The rows are grouped in 3 ways, from coarse to fine. Each group lies inside one group of the grouping before and may be the whole of it. The rows also spread widely along 11 directions, which tell nothing about the answers.
Known rows, each followed by its group in each grouping:
[-10   4   6 -15 -22   7   0 -10 -18   0 -14  26 -12   0  -6  11 -13  -2
   7 -15  16] -> Nodi zof Rif
[  2  -5  10 -10 -15  13  -8 -17   0  13  10  19  -8   4   3   8   0   1
  -5  -5   3] -> muneb bev Kug
[-15  -9   4 -13  15   6   3 -15 -11  -1 -34  14   5  -7   9  -5   2 -21
 -10  -9  -7] -> muneb bev Pibis
[-14  -9  -3   6 -16  13 -12   8   2 -13   2  -1 -13  -4 -10   8 -11 -10
   5   7   7] -> Nodi ker Giko
[  5 -13  15 -14   2  19  -6 -24  -4  18  -7   5  18   2  -4 -19  -7  15
   1 -22   6] -> Nodi zof Mabod
[-17   2   4  -1 -15  14 -10   7   5  -3  12 -21   8   7  -3  -7 -16  -7
 -20  -4  17] -> Nodi ker Rasi
[  1   7  13 -13 -17  -4  12  -7 -10  -6   6 -11  21   4  -2  -3   8  11
   3 -18   9] -> muneb tato Zav
[  1   5  -3 -11 -16  -6  -3   9  18  11  24 -15  11   4   6 -12   2   1
 -16  -5  10] -> muneb bev Lodem
[  9 -20   8  -4  -7  14 -11  -5  11   9  25 -12   2  -6  -1 -13  -2   6
   0  -8  -6] -> Nodi zof zan
[ 13   7  16  -8 -19  -6   2  -6  -7  14  -5 -10  -1   0  15   0  22   2
  -9 -16   9] -> muneb bagi novaf
[-11   7  -3 -13 -11  -3   6  -6  -2  -8  25   8  21   1  -5  -2 -18   8
   3  -9   5] -> muneb sota vem
[  0  -5  -6   0 -22  15 -17  -3  15  14  22  11  -7   2 -10   7  -6  -1
   5   9   8] -> muneb tato dopu
[  3  -6   8   5 -11  -2 -14  -5 -11  -4   8  -8 -15   1  18 -10 -12  -5
  -7  -6  -4] -> Nodi ker zonez
[  7  -7  10 -19  -7   0  -7 -14  -9   7 -27  10  12   0   0 -16   4  10
  13 -21   5] -> muneb tato zomu
[ 10  -5   8  -4  -6   3   4 -16  -8 -14  13  14   4   4 -10   0  -3  12
  13  -5  -3] -> muneb sota vem
[ 10 -16   4   2  -1   9   7 -18   2  18  20   6   3 -12   7   5  19  -4
   3   2 -16] -> muneb tato zomu
[ -3  12  -2 -15   1  -6  19  -5   3   7  -5   8   9   9   5  -1  13 -15
 -27  -4   9] -> muneb bev Lodem
[  7  -6  15 -14  -3  10  16 -21  -6  -6   5   6  19   6 -11  -3  10   9
   3 -13  -2] -> muneb tato dopu
[  4  -1   9   3 -13   4  -1  -8  -9   4  -2   2   6  -7  -6   7   7  11
  22  -2  10] -> muneb sota vem
[  4 -10   3  20   8   3   1  -6  -3  -3  -4 -18  -7  -7  13   0  20 -20
  -6  12 -15] -> muneb tato Zav
[ 12  -3  11   8 -11  -1  -5   2  -4  14  -9 -19  -8  -4  11  -5  16  -3
  -1  -3  10] -> Nodi ker zonez
[ -5  -5   5 -17 -14  10   5  -6   0 -10  14  11   5   5 -13  -1  -9   3
  -6 -12   8] -> Nodi ker Rasi
[-12  -8   5 -14  -1   3  -7  -2  -2 -10 -20   2   3  -4   2  -7  -3  -8
  -1 -10   1] -> muneb bev Kug
[-15  19  -6  -5  -5 -15  14  -3 -16 -19  -2   1  10   8  10  -2  -9 -15
 -12  -4   2] -> muneb tato Zav
[-13   4  -4 -27 -23   2  -2   4  14  14  17  11  12  -1  -2   1  -6   1
  -9 -14  16] -> muneb bev Kug
[ 22   5  -1 -18 -18 -16  14   0  10  -8  21   3   3  15  -4 -11  12   6
 -10  -9   2] -> muneb tato zomu
[ -4  -2   4   4  13   3  -4 -10  -2  -5  -9 -12   0   4  18 -12  -2 -25
 -35   0 -10] -> muneb sota vem
[ -1 -15   2   8  12  13  -1  -9  -4 -15  -6   1  -2  -2  -9  -9  -7  -9
   6   3  -8] -> Nodi zof Rif
[ 10   2   2   9   3  -4  11 -11  -6  23  -3   2   3  -6  12   5  24  -6
   3   6   0] -> muneb bev Pibis
[ -2  -9  -5  -9   1   8  -1   4  18  -4  -8  -5   8   4 -10 -12   7 -14
 -14   2   1] -> muneb tato zomu

New rows, each followed by its group in each grouping:
[ 29   3  11  -3 -12  -2   7 -12   6   8  20   0  -7  17   3  -1  22   2
 -19  -4   0] -> muneb bagi novaf
[ -1   2  -2 -13 -17  -6  -2  -5  -6  -8   3  20   3  -3  -7   2 -10   9
  19  -9   7] -> muneb sota vem
[ 14   4   9   8  -6  -6  13 -13  -9   7  27  -5   3   4  12   2  13   3
  -3   2  -4] -> muneb bev Pibis
[-13 -13   7 -28  -3  12   3 -11  -4   2 -10  14  15 -12  -7  -8 -11   3
   5 -28   3] -> Nodi zof Rif
[ 10  -1  -4   6  -9 -12  -7  -9  -9  -4  10  16  -4  -5   4  -4  -8   9
  25   1  -5] -> muneb sota vem
[-29   5 -12 -14   0  -4  -1   2  -2  -5 -10   9  17 -10   5  -6 -20 -15
  -6  -9   4] -> muneb sota vem
[ -4  -1  -3   3 -23   5 -10   4   1  -1  18   7 -20  -1   1   9 -10  -9
  -5   4   7] -> Nodi ker Rasi
[ -5   2   5 -11   0   1   8 -10  -2  -3   3 -11  17   5   9 -11   3 -10
 -24 -13  -3] -> muneb tato Zav
[  0  -7  -3  -9   4  17  12  -2  16   6   0   8   5   3 -14   0  12 -16
 -23   1   8] -> Nodi ker Rasi
[-18   5   0  13 -17   7 -29   4  -2   9  15 -21   4  -1  16  -6 -23  -4
  -5   1   7] -> muneb bagi novaf
[  4 -11   5 -21  -4   8   3  -7  15  18  11   0  17  -6   2  -8  14  -1
 -14 -17  -2] -> muneb bagi novaf
[ -9   2  -5  -5 -18  -2 -14   2  -5   3   2   8 -20  -4  13  -2 -17 -14
  -6  -5   3] -> Nodi zof zan
[-13   2  -6  -4 -10   5  18   5   6  -5   4   0   3  -4  -8  16  16 -19
  -8   9   5] -> muneb tato zomu
[  6   4  -1   4   7 -10   4 -14 -14 -22  -8   7  -3  15   6 -12  -4 -12
  -8   1 -11] -> muneb tato Zav
[  8  -8  -1   3 -11 -13   7  21   8 -27   9 -33  -8  -7  -3 -14   9  -3
   6   1  -1] -> Nodi zof Mabod
[-18   3   6  -6   2   9  13 -13 -14  -9  -3   3   7   4   6   4  -8 -19
 -27  -8   2] -> Nodi ker Giko
[-11 -16  -7   5  -8  10  -7   8   7   8  -4   1 -16 -22   3  11   6 -21
   5   9  -1] -> Nodi ker zonez
[ -5 -22   2  -9   5  23   3   2  18   7 -12  -2  -6 -11  -8   3  19 -26
 -24  -1  -1] -> Nodi ker Rasi
[  7  -4   9  -1  -1  16  -3 -31  -7  21  11  29  -9   2  10  12   0  -8
 -16  -1  -8] -> muneb sota vem
[ -4  -3  15  -6 -12   5   5 -10 -20 -10 -12   2  -7  -2   3   7   2  -4
  -2 -13   5] -> Nodi ker Giko
[  0   9  10   8 -20  -6  -1 -15 -27 -14  18   0   0   8   9   1 -13  10
  13  -3  -1] -> muneb tato zomu
[ -7  -4  10 -18  -9   6  23   0  -7 -24  -6  -1  12   0 -21   5   8   2
   6 -13  10] -> Nodi ker zonez
[  0  12  -6  -9 -10 -24  11  -2 -15  -7  16   5   5  -2  15 -14 -14   2
   4 -15  -2] -> Nodi zof zan
[ 6 -5  4 18 -2 10  3 -7  3 10 19 -8 -2 -8  4 12 14 -9 -1 15 -4] -> muneb sota vem
[-18   3 -14   6  -2  13 -10  -1  11  -9  20   7   4  10  -7   0 -23 -14
 -11  13   1] -> muneb bagi novaf
[ 12   1  10 -19  -7  -7  -5 -10  -5  20 -24   8   9   2   6 -14  10  10
   5 -21  13] -> muneb bev Pibis
[  1  -9   5 -17  -1  -1  -3 -15  -9  13  -8  14   0 -10  16 -14  -5  -4
  -3 -22  -7] -> Nodi zof zan
[  1   8   1  -1  13   4  12 -24  -5   2  23   7  28  14   4 -12 -12   0
 -19  -3  -4] -> muneb sota vem
[ 18  -4  19 -16  -9   5  -9 -10   5  16  -8  -9  14  12  -1 -21   9  16
  -6 -20  13] -> muneb bev Pibis
[ 12  -3  -8 -24 -23  -7  -7  10  16  -3  -4  16 -13   7 -15 -12  -2   4
   6 -12  14] -> Nodi zof zan
[  3 -21  -3  -2   5  10 -11 -18  -3  -7  11  26 -12  -3   0  -9 -17  -6
   2  -2 -17] -> Nodi ker Rasi
[-10   8  -4  -3 -12 -16   0  13  -3  -3 -13 -13  -3  -7  15  -4   6 -13
  -4  -2   9] -> muneb bev Lodem
[  6 -10  -3   7  11   8   1  -3   3   2 -19  -4   0  -1  -8 -13   7  -8
   4   5   4] -> Nodi zof Mabod
[-15  -4  11 -10   7  15   1 -12   0   4   1 -16  27  -3   7 -10  -5  -9
 -25 -13   0] -> muneb sota vem
[  2   5   2  -5 -22  -5  13  11   5   2  28 -22  13  -5  -5  -3   5   7
   5  -8  15] -> Nodi zof Rif
[ -2  11  -9  24   7  -5  12  -4 -18 -12  -7   0  -5   5   1   1  -2 -14
  10  18   2] -> Nodi zof zan
[  4 -13  13   4 -13  24 -16  -9   1  25 -12  -5 -12  -7  -1   3   8  -1
   2  -4  13] -> Nodi zof Mabod
[  1  10  -4  14  -4  13 -12 -10   2  14  -5  13  -4  16  -7   5  -6  -8
  -9  14  17] -> muneb sota vem
[  6 -14   1 -11 -11  -2   4  15  12 -27   6 -17  -1  -3 -17 -13   4   2
  10  -7   0] -> Nodi zof zan
[  6  -9  -3  -2  -2  14  -5  -9  15  27   6  16  -6  -1  -1   6  13 -10
  -8   7   2] -> muneb bev Pibis
[ 7 -4 -5  9  0  2  2  0  7  2 -4 -9  8 -1 -9 -4 17 -3 11 10  3] -> muneb tato Zav
[ -3 -19  -2   6  -3   5  -3  -5  -6   7  11   3   1 -27   1   0  -4   4
  33  -2  -9] -> Nodi zof Rif
[ -1  -1  -1  -4  -2  -7  12 -10 -13 -12  -5  18  -2  -9   0   8   4  -6
  12  -1  -6] -> muneb sota vem
[ -1  18  -2 -14 -30 -11   7   9   3   4  10  -2   0  11   3   4   7  -5
 -16  -6  19] -> muneb tato zomu
[ 17 -10  -1   0  -5  10 -29 -11  15  22   2  14 -16  10   6 -12  -3  -5
 -13   0  -2] -> muneb bagi novaf
[  4   8 -15   0   7 -24  28   4  -5  -2  -7   4  10  -8   7  -6  16 -12
   3   0   0] -> Nodi ker Giko
[ -9   4  -3  -5   0  -4   3   8  -3 -16 -14 -16  16   3  -7 -21 -11  -3
   1  -9  13] -> Nodi zof Rif
[ 13  -8  -8  -6   3 -12  13   8  15 -16   2   0  -9  -5  -1  -4  20 -18
 -12   5 -11] -> muneb sota vem
[ -6   2   2  22  15  10  23 -12 -15  -5   8 -13  12  -1   0   4   7 -14
  -2  13  -4] -> Nodi zof zan
[ -2   3  13  -6   7   0  26 -16 -14  -5   5 -16  33   1   6  -8  15   0
  -9 -12  -4] -> muneb tato zomu
[  6 -11  10  -6 -15  10 -15  -4   8  16  -6   2 -20  -9   9   7  13 -14
 -15  -5   1] -> muneb sota vem
[ 16 -16  -8  -6  12   4 -10  -3  25   0  -8  12  -5  10  -8 -18   9 -10
  -9   8  -6] -> muneb bev Kug
[  3 -23   2   1   4   3  -6 -10  -3 -18   2  13 -11  -9  -3  -1  -1  -4
  19   4 -19] -> muneb bev Pibis
[  4  -3 -13 -18  -2  -3  14   0  19   4  10  19   3  -2  -5   2  15 -14
 -13  -2  -5] -> muneb bagi novaf
[ -5  -4   4  -6   0   2   3  -7  -6   2 -16   8   9  -7  -1   0   8  -1
  14  -4   4] -> muneb bev Kug
[ 18  -3   2  11   6  -3   5 -13  -6  -9  15  -1  -9  10   6 -13  -4  -6
  -9   3 -11] -> Nodi zof Rif
[ -4  -9  -6  -6   3  13  -9   0  10  -6 -24   8  -7   7 -16 -12  -8 -11
  -4   0  10] -> Nodi zof Mabod
[ -1 -12   0 -13 -17  -4   4  17  12 -20 -13   1 -24 -11  -9  11  21 -17
   1   3   2] -> muneb bev Lodem
[ -1  -5  17   5   5   6 -12 -16 -16   6 -26  -6  -3   0  17  -9   4  -8
  -8  -6  -1] -> muneb bev Lodem
[-20   2   5   3  -1   3 -12  -4 -12 -26   1  -8   6   9   6 -10 -25  -6
  -3  -1  -1] -> muneb bev Kug
[ -4   1   9 -11 -21   4  -4   3   1   1   6 -11  -8   3   7  -1  -1  -9
 -22 -13  11] -> Nodi ker zonez
[ -6 -17  -7  -2  -8   5 -21   2  12   2  10   5  -4 -12   1  -6 -10  -3
  12   0  -8] -> muneb bagi novaf
[-14  -4   8  -1  -4  12  10  -7 -11 -28  23  -5  12   5 -10  -2 -17   0
  -4  -4  -2] -> Nodi ker Rasi
[  9   7   0  18   7   0  22  -5   2   0  11 -10   1   8   1   8  25 -15
 -15  21   1] -> muneb bev Lodem
[-14   2   3 -24   0   3  13 -13  -4  -7   6  14  19   6  -2  -4  -9  -3
 -13 -15   1] -> muneb bev Pibis
[-10   5  -6  -4 -13   0  -9   3  -5  -2 -12   5  -1   2  -7  -9 -18   1
  11  -5  18] -> Nodi zof Mabod
[ -7   4  -3  -4  -8  -7 -19   5  -3 -28 -14  -2  -5  12  -1 -18 -25  -5
  -4  -4   6] -> muneb sota vem
[  2  -4  11  -3   1  12   7  -3  12  13  10 -21  12   4   4  -3  18  -9
 -27  -2   4] -> muneb bev Pibis
[-11  10   6   6  -5  -3   0  -7 -20 -14  -5  -8   3   4  12  -1  -7  -9
  -6  -3  -1] -> muneb bagi novaf
[-14   9  -1 -12 -17   2   6  10   4  -4  -4  -9  -6   5   0   0  -3 -18
 -26  -7  17] -> Nodi zof Mabod
[ 15  -8   8  -9   0   4  -5 -14   0  19 -12   7  16  -5  -4 -12  10  15
  15 -13   7] -> muneb sota vem
[-18  -6  12  -3 -26  17 -17  -2   3   7  28  -8 -13  -6  15  14  -9 -12
 -19  -3   0] -> muneb bev Kug
[ 11   4  -6  -5   5 -24   9 -12  -9   8  15   0  32  -5  15 -26   0  15
  18 -14  -9] -> muneb tato Zav
[ -2  13  -2  15 -11 -14  19  -5 -26 -24  13   3 -15   2   7  10  -5  -7
   9   8  -2] -> Nodi zof Mabod
[ -8   1  11 -12 -12  -5   1  -3 -15  -5 -23  -8   2  -6  13  -4   7  -9
  -4 -15   3] -> muneb tato zomu
[-10   6  -6 -13   2   5  18  -7   6  19   2  14  22  -3  -2   6  11  -8
  -7  -1  10] -> muneb bev Kug
[ -1 -11  -6   1  18   9  -8 -17   5  12 -13  20  -1  -6   7  -6  -2 -20
 -12   4 -12] -> muneb sota vem
[ 10 -13  -6 -18  -6  -1  11  -3  20  -9  28  17   0   1 -13  -1   8   1
  -1   0  -9] -> muneb bev Lodem
[ -2  -2   1  -4  11  -5  10 -17 -17   2  -6  11   5  -5  19 -11  -3 -14
 -14 -11 -10] -> Nodi ker Rasi
[  6   6   2  10   2  -4  13 -17 -16  -2   8  11   1   3   7   7   8  -4
   4   4  -7] -> muneb bagi novaf
[ 21  -6  -3  10   9  -7  18 -11 -11 -13 -14  20 -18   0  -7   2  16  -9
  15   9  -8] -> Nodi zof Rif
[ -1 -16  -9   1   3  -3   3  11  12 -23   9 -14 -13  -8   1 -12  -1 -21
 -10   5 -14] -> Nodi zof Mabod
[ 18  -1   5  -3   2 -18  21 -10 -17 -16   5   0   3  -1   6 -13   9   5
  11 -11 -11] -> Nodi zof zan
[  1   1  -4   0  -5  10  10 -17   2  26  15  20   2  -1   4  14  12 -12
 -10   7  -1] -> muneb tato zomu
[ -8  10   3 -11  -8   2   4  -7  -2  -1  -5  10  -5  14   5   4  -1 -18
 -30  -4   8] -> muneb bev Pibis
[ -2   4   8   4  10   1  23 -12 -20 -10 -24  -5   2   0   3  -1  13 -14
  -6  -3   2] -> Nodi zof Mabod
[ 12 -17   0   4   8  -6  11  -7   2   3   6  -6  -2 -17  16  -4  26 -15
  -1   3 -24] -> muneb tato zomu
[  5  15  -6  -5 -19 -11  15  10   7   9  25 -12   6   4   3  -3   7  -3
 -12  -3  15] -> Nodi zof zan
[  2   1   7 -10 -17   6  10   3   4   0   0  -8  -3   4 -10   1  10  -2
  -8  -7  16] -> Nodi zof Mabod
[ -1   6 -10  -4   4 -14  13   4  -1 -19   4  -1   6   8   3 -15  -6 -12
 -12  -2  -1] -> Nodi ker zonez
[ -1   1  -5 -11   2 -12  13  -9 -10 -20  11   9   5   3   4 -17 -16  -1
  -2 -12  -8] -> Nodi zof Mabod
[  4   2  15 -18   5  13   3 -19   3   0   1  -3  27  19  -7 -18  -4   6
 -26 -17   8] -> muneb sota vem
[ -1  -4  10  15   3  18   0 -10 -11  -6  -2 -13  10   4 -10  -5  -3   5
  13   4   6] -> Nodi zof zan
[ -2  -6 -11  -7  -5   3   8  10  21   9   3   2   0 -10  -6   7  21 -17
  -5   6   2] -> muneb bagi novaf
[-12 -12   8   1  -7  12  -7 -11 -10   8  -7  10 -11 -17   9  14   4  -9
  10   0  -4] -> muneb bev Lodem
[ -5   3   0  -1   6   8  24  -5  -9   5 -33   4  11  -6 -15   6  21  -8
  12   2  18] -> Nodi zof Mabod
[  9   1   7   8 -13   9   6  -4  -5  -2  13  -9   5   5 -15   0   4  13
  18   2  13] -> Nodi zof zan
[ 11   0   2   1   7  11  10 -22  -8  10  -7  22  -1   9  -7   0   5  -3
   0   1   3] -> Nodi zof zan
[-18  21  -7  10 -18 -11  -7  -1 -18   3  -4   2  -6   1  20   4 -15 -16
  -4   4   9] -> muneb tato dopu
[ -9   0  -7  -6 -16   2  19   9   8 -10  32  -1  -7  -7  -6  14   1 -17
 -14   3   0] -> Nodi zof Rif
[  8 -15  10 -15 -24   4 -13   5  11  -3   8  -4 -12  -3  -6  -1   7   7
   7  -9   4] -> muneb bev Pibis
[ 13  -3  -4   2   1  -4   8 -14  -8 -13  -9  25  -5   6 -11   2   9  -1
  18   6  -6] -> muneb tato Zav
[ -1  -4   3 -11  -3  -2   4  -7  -4 -10 -16  15 -13   1   4   2   7 -15
  -9  -2  -3] -> muneb bev Lodem
[  6   7  -8 -12 -20 -15  -8  10  12  16   7   3  -3  -5  12  -6   3  -4
  -7  -8  10] -> muneb sota vem
[-18  16  -2   7 -12  -4  20   9 -14 -10   2 -16   9  -5  -3  10   2 -10
   6   3  16] -> Nodi zof zan
[  5  -7   4 -16  14   9   7 -16   2  -5 -13   6  16  14 -10 -26  -6  -1
 -16 -15   3] -> Nodi zof Mabod
[-13  -8  -5 -15  -9  11 -12   8  20   1  -1  -9  19  -1 -13 -12  -5  -2
  -1  -7  10] -> muneb tato Zav
[ -1 -27  -2  -4   0  14 -20   4  17  -1  -5 -10  -9 -12  -4 -18  -6  -8
   2  -4  -6] -> Nodi zof Mabod
[ -2  -3  -6 -15  -7  18  -4 -13  18  35  10  22   5   4  -1   5   5 -14
 -24  -1   6] -> muneb tato zomu
